The rows are grouped in 2 different ways at once. Each group adds its own fixed numbers to the row, and there is some noise. The rows also spread widely along 3 directions, which tell nothing about the answers.
(in the rows, 128 means zero)
Known rows, each followed by its group in each grouping:
[141 104  79 151 126 120 165 130 114 121 166  57 108 157  75 174 137 123] -> J_66 J_939
[145 149 115 120 148 133 136  54 145 113 153 124 118 110 103 102 105 111] -> J_563 J_156
[158 137 108 118 153  99 129  88  97  90 130 104  80 114 123 187  83  88] -> J_579 J_411
[105 111  62 170 103 137 153 159 102 143 199  24 128 153  62 164 166 157] -> J_66 J_381
[119 118  98 123 122 115 145 105 112 105 185 100 126 132  78 145 139 128] -> J_579 J_411
[138 133 111 116 139 116 133  89 107 105 154  82  81 107  87 159  80  89] -> J_342 J_381
[152 130 112 111 127  93 142  86 152 112 164 106 111 145  92 153 112 103] -> J_563 J_858
[140 141 105 124 160 109 127  74 108 109 147  89  87  94 106 143  90  81] -> J_342 J_225
[144 139 123  91 143  97 129  59 122  92 156 115  97 105 100 138  78  71] -> J_342 J_858
[113 126 116 107 151 142 160  60 134 116 183 107 155 117  85 102 142 116] -> J_66 J_225
[131 140  79 159 122 131 135 109 139 135 180  80 121 135  83 120 151 146] -> J_563 J_156
[135 129  97 135 127 144 155  84 146 141 186 111 129 142  70  97 140 133] -> J_563 J_939
[137 124 128 100 132  91 137  83 120  94 160 119 115 125 103 157  99  98] -> J_579 J_858
[118 127 106 108 140 131 146  70 145 122 199  99 140 108  65  96 132 110] -> J_342 J_225
[127 123 102 109 151 117 140  74 133 111 177  90 114 103  80 121 111  94] -> J_342 J_225
[149 137 115 112 175 115 140  60 115  97 122 100  96 105 125 156  85  73] -> J_66 J_225
[125 139  71 153 142 115 128 120 104 129 175  49 101 113  77 142 134 111] -> J_342 J_225

New rows, each followed by its group in each grouping:
[143 143  91 145 139 109 128 128  92 113 150  51  66 113  90 182  91  98] -> J_342 J_381
[145 141 103 121 144 114 132  76 119  95 157  94  96 100  97 138  90  98] -> J_342 J_156
[158 137 121 114 159 102 139  68 150 115 141 103  97 121 114 143 101  90] -> J_563 J_225
[160 142 109 120 152 112 139  72 146 113 139  93  97 123 108 151 111  93] -> J_563 J_225
[125 111 130  93 128 130 165  72 142 110 175 101 138 136  75 135 118 112] -> J_66 J_381
[143 146  81 150 147 124 131  98  94 123 142  82  78 102  93 141  96  95] -> J_342 J_939
[135 127  68 162 128 122 141 134 137 145 180  45 108 144  74 149 161 135] -> J_563 J_225
[128 144  72 152 123  97 124 131  91 117 163  51  86 116  85 165 118 101] -> J_342 J_858
[125 182 102 140 154 118 107  70  77 113 120 110  81  75 126 121  75  68] -> J_342 J_858
[137 112  91 112 128 110 153  94 132 105 189  78 111 128  65 149 117 101] -> J_342 J_411
[114 161  91 141 136 115 119  88  93 120 160  88 103  97  93 123 103  95] -> J_342 J_858
[119 151  94 130 153 123 122  76 108 113 162  88 101  90  94 115 110  99] -> J_342 J_225
[131 137  86 134 137 123 134  89 115 111 168  82 107 103  93 129 106 112] -> J_342 J_156
[133 116  92 121 141 107 145 102 128 109 179  66 101 123  79 154 122 102] -> J_342 J_225
[121 163 109 138 160 144 125  56 134 139 151 120 120 104 105  84 125 112] -> J_563 J_225
[ 89 149 102 125 145 152 135  64 128 135 198 108 152  95  66  57 142 124] -> J_342 J_225
[142 131 108 131 150 121 128  96 103 106 138 112  96 115 114 147  97 113] -> J_579 J_939
[121 115  73 136 119 131 158 111 116 121 182  57 128 142  77 157 145 123] -> J_66 J_411
[136 119  93 141 135 117 150 117 108 116 154  57  99 133  92 186 114 113] -> J_66 J_381
[161 108 112  93 133  90 151  83 141  79 174  88  93 128  87 169  90  92] -> J_342 J_156
[109 143  96 149 149 132 122 105  97 130 164  93 125 104 100 121 134 134] -> J_579 J_225
[122 124 147  86 140 125 142  57 134 102 164 130 125 109  95 127  92 115] -> J_579 J_381
[137 144 136 100 161 117 125  45 117  82 132 142 115  90 128 120  80 103] -> J_579 J_156
[135 150  94 137 150 129 130  82 135 133 162  94 116 116  96 110 131 114] -> J_563 J_225
[123 186 129 111 189 136 103  22 103 115 119 136  97  51 126  84  65  64] -> J_342 J_225
[101 127  87 138 115 126 156 107 116 132 192  78 151 142  69 117 159 130] -> J_66 J_858
[138 147 112 116 152 115 124  70  97  95 135 124 101  98 120 147  83  96] -> J_579 J_411
[137 106 115 110 123 109 147  98 140  97 186 105 139 136  85 135 126 136] -> J_579 J_156
[149 127 131  92 154 105 131  61 120  85 138 131  99 109 111 159  78  85] -> J_579 J_411
[117 155 111 118 149 133 122  56  94 107 148 130 118  95 109 111  96 106] -> J_579 J_411
[133 124  83 132 135 124 153  96 105 109 158  67 106 138  96 167 122 100] -> J_66 J_411
[166  87 100 109 142  83 170 116 141  92 159  53  95 158 103 215 121  89] -> J_66 J_225
[116 133  97 145 151 118 132 104 103 125 162  88 116 115  99 135 133 131] -> J_579 J_225
[146 125  96 130 140 115 146  91 154 127 170  87 116 133  85 134 134 111] -> J_563 J_225
[109 141  91 128 138 149 145  67 109 121 165  99 132 117  88 114 125 112] -> J_66 J_411
[163 135  95 125 164  92 127 101 111  94 139  67  63 108 108 189  85  74] -> J_342 J_225
[131 104  96 120 143 122 164  99 136 121 182  66 137 143  78 147 143 122] -> J_66 J_225
[155 125  85 131 134 101 135 110 118  96 161  66  87 117  93 170 102 107] -> J_342 J_156
[147  97  99 104 139  96 159 108 148 101 196  63 111 134  63 167 127 103] -> J_342 J_225
[128 166  74 176 136 141 110 103 110 142 147  89 105 106 106 110 127 134] -> J_563 J_156
[152 142 108 126 160 114 129  70 138 117 140 100  97 115 106 139 106  97] -> J_563 J_225
[116 159  81 149 154 129 119  93  99 133 164  78 108  92  91 114 122 112] -> J_342 J_225
[132 116  73 157 142 123 152 130 106 123 165  35 109 139  91 176 144 117] -> J_66 J_225
[126 157  83 156 150 138 126  87  96 125 151  93  89  91  91 107 105 105] -> J_342 J_939
[147 120  91 130 134 102 141 103 125 100 176  66  98 126  81 157 110 111] -> J_342 J_156
[117 112  82 141 121 133 158 112 125 117 193  60 142 140  74 137 158 145] -> J_66 J_156
[133 116  78 130 123 115 153 108 121 108 185  61 102 129  66 161 123 106] -> J_342 J_411
[134 146 129  86 170 115 133  30 132  99 156 124 111  84 107  98  82  75] -> J_342 J_225
[111 147 127 107 137 119 126  65 117 109 161 144 138 107 107 100 111 110] -> J_579 J_858
[106 149 132  96 163 152 130  16 134 117 173 141 143  76  90  56 102  96] -> J_342 J_225
[117 139 110 117 134 121 147  71 113 114 161 106 136 125  92 125 121 110] -> J_66 J_858
[145 112  79 138 118 107 150 122 126 100 190  51 101 133  72 158 130 123] -> J_342 J_156
[108 150  95 124 126 118 136  86 107 117 182  98 122 110  71 106 120 108] -> J_342 J_858
[142 141  88 142 157 110 120 103 103 112 145  65  79 101 101 159 103  90] -> J_342 J_225
[145 141 108 138 147 112 120  93 102  93 143 103  97 103 121 150  96 115] -> J_579 J_156
[119 169 130 121 157 115 112  59  93 107 126 143 117  88 127 114  87  91] -> J_579 J_858
[ 78 128  50 175 103 158 152 131  97 154 216  44 160 141  54 113 187 164] -> J_66 J_411
[156 106  93 126 117 106 159 105 167 107 189  73 119 152  74 153 141 133] -> J_563 J_156
[151 126 103 109 152  96 143  86 122  99 154  78  87 109  97 163  98  78] -> J_342 J_225
[113 150 100 149 157 129 116 106  97 123 155  95 117 106 108 122 124 123] -> J_579 J_225
[112 156 108 131 154 153 133  47 108 113 146 115 132  91 114  91 104 108] -> J_66 J_156
[117 133  46 195 123 142 146 158  84 146 168  35 109 144  81 155 157 142] -> J_66 J_939
[163 128 140  87 149  73 134  77 118  77 129 126  95 121 126 183  71  77] -> J_579 J_858
[163 143  95 142 140 110 126 118 114 120 126  67  55 129 113 192  89  98] -> J_563 J_381
[152 119 108 113 163 105 151  82 117  95 135  80  93 128 118 184 102  87] -> J_66 J_225
[167  97 132  76 135  90 158  83 145  78 171  81  82 132  83 189  78  81] -> J_342 J_381
[144 132  98 120 153 106 131  92 120 106 157  73  87 109  97 156 105  90] -> J_342 J_225
[150 133 163  64 141 123 147  16 170 103 152 151 119 116  98 109  80  89] -> J_563 J_381
